The rows come from 4 hidden closed curves, with some noise, and rows from the same curve form a group. Each curve winds through 8 dimensions. The rows are also pushed far along 4 directions, which tell nothing about the answers.
(in the rows, 128 means zero)
Known rows, each followed by its group:
[104 136 130 111  91 116 156 131 129 130 139 135 120 155 107 142 131 113]	Gosa
[ 75 133  91 141 110  99 183 111 145  37 112 147 116 146 133 169 156 136]	kek
[161 120 108 127 105 113 181  66 113 107 163 119 131 161 131 114 142 115]	zam
[ 60 161 136 101  99 132 132 162 111 156 117 162 110 114  76 161 146 104]	kek
[103 146  80 158 145 129 176  86 113  74  79  73 138 108 145  95 157 147]	muda
[252  98 184 127 119 131 122 108 144 173 201 135 150 185 142 112  95 105]	Gosa
[152 117 147 135 138 139 112 141 137 121 147 141 130 159 135 148 121 115]	Gosa
[ 89 127 104 140 120 114 146 130 150  72 113 156 121 133 139 164 129 137]	kek
[173 116 163 120 123 139 109 140 142 157 159 157 132 150 132 148 111 135]	muda
[159 109 147 151 140 123  72 145 150 133 127 158 141 119 157 126  82 113]	Gosa
[ 79 155 119 109 127 138 119 137 103 142 116 142 102 106 108 142 158 140]	kek
[ 99 128  93 143 141 112 155 126 142  92 110 139 132 111 148 131 125 127]	zam
[117 145 134  74 101 154 111 136  73 229 155 144 123 115  46 122 158 133]	kek
[115 127 133 134 145 135  93 182 144 156 110 143 137 116 128 129 100 126]	Gosa
[111 134 134 123 137 142 131 151 128 130 117 126 113 118 125 151 126 122]	muda
[106 127 119 124 136 143 131 141 145 126 131 137 125 133 127 141 125 134]	zam
[155 130  97 153 139 131 130  94 121 122 121  70 139 124 153  66 110 133]	Gosa
[150 139 119 109 122 126 143 107 109 158 144 114 123 121 101 111 152 156]	zam
[105 115 150 128 118  99 128 165 145 115 118 170 129 138 139 159 123 113]	Gosa
[106 134 102 111 135 132 130 112  93 133 119  98 121 100 102 115 159 143]	muda
[ 95 114 129 126 143 133 105 158 114 126 118 148 125 118 138 151 127 118]	Gosa
[ 88 117 131 123 110  97 161 125 124  72 121 153 117 149 128 175 157 106]	zam
[ 73 141 153 120 149 124 116 191 135 133  93 176 113  92 122 176 139 107]	muda
[140 129 155 129 125 136 109 145 136 140 142 170 121 138 127 157 113  98]	zam
[123 132 119 149 133 117 124 136 136 118 113 137 142 122 141 114 119 122]	muda
[199 124 131 147 106 124 149 101 148 120 167 124 136 168 139 117  95 121]	muda
[142 131 151 129 139 142 100 152 120 163 126 142 150 113 117 130 115 109]	kek
[155 123 148 128 117 131 116 143 152 150 141 140 119 134 137 133  86 115]	muda
[118 137 131 103 103 128 132 133  98 173 134 123 136 110  85 119 143 138]	kek
[125 129 127 146 144 147 128 137 153 114 116 149 127 143 143 143 112 109]	kek
[133 130  96 140 116 124 190  89 142  75 147 114 143 168 127 131 145 130]	zam
[169 116 163 112  93 109 136 139 156 144 174 164 118 167 123 157  96 102]	muda
[139 133  99 138 136 143 117  94 126 124 122  94 115 113 142  91 126 168]	kek
[165 131 121 142 122 132 146 102 141 126 131  93 125 134 146  99 103 130]	muda
[181 109 161 155 137 121 129 139 172 122 150 165 156 153 170 139  79  86]	zam
[178 139 116 152 153 151 113 100 145 140 118  69 139 113 141  64 111 158]	Gosa
[ 73 133 107 137 119 109 139 145 121  87 101 155 133 121 124 163 131 107]	zam
[107 150 115 125 143 139 138 114 113 146 104  94 112  82 135  94 141 139]	Gosa
[ 85 107 120 137 150 113 145 160 147  80 101 168 128 136 147 177 138 115]	kek
[132 136 135 136 126 141 110 131 145 130 120 124 122 118 132 123 112 145]	kek
[155 120 113 159 131 129 142  97 148  70 139 125 138 162 147 133 115 106]	zam
[166 137 127 133 138 155  79 139 131 185 133 115 136 109 115  94  83 126]	zam
[120 130 132 107 124 136 114 134  95 174 128 100 128 111  99 101 138 126]	kek
[114 125 129 131 138 126 137 138 136  89 116 152 120 123 128 178 139 129]	muda
[109 131 153  87 109 124 120 161  95 199 138 155 123 117  88 133 154 138]	Gosa
[143 119 125 130 115 110 150 113 123 102 148 148 152 153 108 150 140 103]	kek
[144 123 112 157 125 126 130 109 137  88 129 127 144 147 143 130 104 105]	zam
[206 107 180 102 105 134 145 118 141 179 200 154 141 183 116 139 122 116]	zam
[136 126 129 139 134 133 137 119 144 107 131 125 120 140 155 131 122 136]	zam
[106 140 119 114 110 121 127 127 116 124 131 126  98 125 105 137 144 136]	muda
[120 137 121 143 109 105 166 124 143  89 126 153 130 147 140 148 132 127]	muda
[144 139 123 135 128 128 115 131 131 141 127 135 141 124 114 115 122 135]	Gosa
[129 121 100 159 151 129 127 105 125  76 106  86 132 129 169 102 137 160]	Gosa
[206 115 121 155 129 109 168  79 153  79 154 108 157 168 151 118 124 142]	zam
[132 136 146 111 124 134 135 135 131 167 136 139 121 112 120 128 121 114]	Gosa
[162 111 114 118 120 148 123  97 116 152 153  94 134 150 122  97 120 148]	kek
[106 139 110 109 105 127 122 116 115 142 122 118 104 112 101 122 131 141]	muda
[158 130 118 124 120 135 144  84 112 141 148 111 137 124 120 105 132 131]	Gosa
[121 158 101 139 155 135 147  97  99 136  96  73 115  90 139  67 158 145]	kek
[120 141 131 144 117 124 162 122 142  92 116 124 120 152 138 135 140 125]	muda

New rows. What belongs after each?
[137 119  97 136 130 108 149  96 118 105 126 102 135 123 137 101 135 141]	kek
[ 93 146  94 137 122 126 153 106 124  98 104  86 119 123 132 104 138 140]	Gosa
[119 139 117 149 154 131 107 145 129 112 112 118 114 102 161 117 123 153]	muda
[160 142 125 132 134 142 160 107 135 130 146 100 127 143 133 114 126 124]	Gosa
[ 73 134 118 120 144 122 132 169 116 126 101 165 134 100 110 163 156 132]	Gosa
[ 87 133 126 147 136 130 133 142 132  91 101 132 139 128 144 142 133 111]	zam
[ 45 163  79 122 140 130 173 134 101 106  83 100 117  96 108 126 181 160]	Gosa
[ 95 164 109 127 128 122 143 132 120 139 100 123 120  93 113 112 146 143]	Gosa
[ 91 123 131 135 147 112 117 164 127 118  93 154 132 101 141 142 142 138]	Gosa
[180 110 147 118 110 139 117 109 125 143 168 124 141 169 108 133 119 124]	zam
[129 163  95 143 110 114 203  62 125  69 127  79 116 146 131 103 165 136]	Gosa
[112 137  97 136 154 157  70 121 107 159  93  76 119  75 144  66 118 181]	muda
[119 150 134  92 103 131 161 110  87 167 144 109 110 135  90 114 185 157]	Gosa
[ 86 154 124 110 117 125 130 129  96 134 119 126 112 104 104 136 165 143]	kek
[114 146 140 108  87 118 191 103 118 110 137 139 115 168  80 158 179 113]	muda
[127 136 117 122 122 131 136 133 132 157 120 106 139 121 114  98 118 138]	Gosa
[109 128 125 116 102 110 120 129 134 126 128 149 114 130 111 140 125 127]	muda
[168 116 132 131 101  98 182  93 137 110 161 142 148 158 139 131 122 107]	Gosa
[133 137 113 135 157 134 120 109 103 130 116 100 125 112 130  96 150 123]	kek
[113 136 122 126 119 124 179 120 128  90 126 114 116 145 123 154 147 118]	muda
[130 136 115 120 124 134 134 112 114 147 130 125 136 111 114 117 140 153]	Gosa
[117 148 133 125 140 172  79 135 111 169 109  89 118  99 114  96 122 143]	kek
[ 97 127 122 109 154 156  98 151  95 181 106 105 126  86 112 103 145 151]	Gosa
[132 137 126 136 121 123 135 114 136 106 132 139 131 138 115 136 135 116]	Gosa
[200 120 152 139 136 154 120 106 148 145 161 119 132 170 148 114 102 113]	kek
[147 110 125 139 183 149  63 153 144 167 104 114 142  72 161  92  94 165]	zam
[124 118 137 109 110 134 159 112 123 122 160 144 127 167 117 152 155 123]	zam
[155 118 130 141 133 139  99 135 146 141 132 139 142 122 148 125  86 137]	kek
[166 130 140 139 124 119 140 107 143 114 146 120 126 151 139 117 118 105]	kek
[ 88 122 126  97  91 111 153 132 106 134 132 141 132 146  87 145 165 138]	Gosa
[117 128 133 107 121 139 122 138 118 137 134 148 114 124 100 166 139 137]	muda
[104 118 139 142 147 134 126 154 148  89 103 160 143 135 132 174 133 109]	muda
[176 116 167 120 137 151 116 151 140 175 152 139 140 140 132 140  99 112]	muda
[146 128 150 137 136 126 130 145 169 130 127 156 136 123 137 144  99 106]	Gosa
[ 74 124 127 135 155 114 115 183 133 111  88 177 137  95 134 168 142 131]	Gosa
[129 127 126 130 129 109 147 131 144 105 132 159 121 131 130 154 129 114]	zam
[112 142 136 113 113 115 149 146 114 158 130 156 134 122 103 137 141 111]	muda
[147 129 143 109 125 152 109 111 110 175 143 114 116 114 125 108 131 147]	Gosa
[121 126 139 135 127 118 112 159 158 121 120 153 111 121 146 150  94 114]	muda
[126 118 144 131 140 121 142 136 147 106 129 151 132 136 147 151 139 127]	zam
[ 63 148 112  96 123 134 161 155 105 151 112 130 122 113  85 145 172 148]	Gosa
[132 138 109 135 166 148  95 128 102 163 109 119 135  85 135  95 129 143]	kek
[108 133 123 110 112 113 139 125 100 133 138 126 128 130 104 134 147 113]	kek
[176 128 155 135 140 140 107 119 147 158 120 125 127 114 140 107 108 129]	muda
[154 117 137 124 121 143 120 109 116 137 148 107 144 154 113 116 132 124]	zam
[151 120 132 122 117 153 120 121 131 166 139 101 130 137 128 102 106 146]	kek
[103 124 150 127 144 127  87 203 139 148 119 182 129 128 125 167 112 112]	Gosa
[108 132 128 111 117 143 124 135 119 140 142 152 118 141  97 151 138 111]	zam
[117 145 129 145 136 129 115 134 152 110 108 138 118 112 141 133 115 127]	Gosa
[137 120 122 151 133 126 143 104 131  95 131 129 138 141 161 121 119 103]	zam
[160 121 174 118 106 129 125 153 153 154 161 169 133 158 128 161  98 102]	kek
[141 133 128 128 158 158 102 126 123 155 119 113 131  95 128 111 132 154]	Gosa
[114 135 136 118 122 124 148 120 117 110 134 121 113 147 121 142 159 121]	kek
[154 108 127 152 144 104 132 135 151  71 147 148 138 143 165 158 110 122]	muda
[103 145 131  98 120 152 129 135 105 178 125 126 103 121  88 121 157 138]	kek
[148 102 139 124 138 150  98 131 130 148 136 110 137 137 136 116 114 141]	Gosa
[165 118 167 103 117 137 132 138 133 168 170 167 138 152 100 159 131 116]	Gosa
[ 83 149 117 112 124 153 137 128 103 135 126 131 116 127 103 139 166 140]	zam
[119 153 102 114 117 139 125 108  85 165 126  92 128 117  85  85 161 157]	Gosa
[155  99 136 117 113 120 147 128 125 140 156 131 153 164 123 131 125 128]	Gosa
[127 123 141 139 159 127  62 177 152 151 118 186 124  93 148 148  82 100]	kek
[174 127 137 130 102 123 151  81 129 120 161 102 125 165 132 104 123 113]	Gosa
[126 141 120 119 127 131 169 115 105 150 125 120 130 128 117 113 158 131]	kek
[127 127 130 140 150 141 109 145 130 113 122 127 126 138 134 136 130 125]	Gosa
[140 125 117 131 134 148 145  89 118 115 143  98 128 145 140 107 151 148]	zam
[183 128 157 113 121 143  98 143 120 195 176 133 120 137 126 114 105 140]	muda
[ 99 129 119 125 126 125 123 151 136 129 120 169 140 112 115 160 120 125]	Gosa
[126 113 123 144 133 117 134 124 133  86 125 132 135 144 158 142 129 134]	Gosa
[126 142 111 127 117 116 153 113 111 126 136 110 122 124 136 108 144 153]	muda
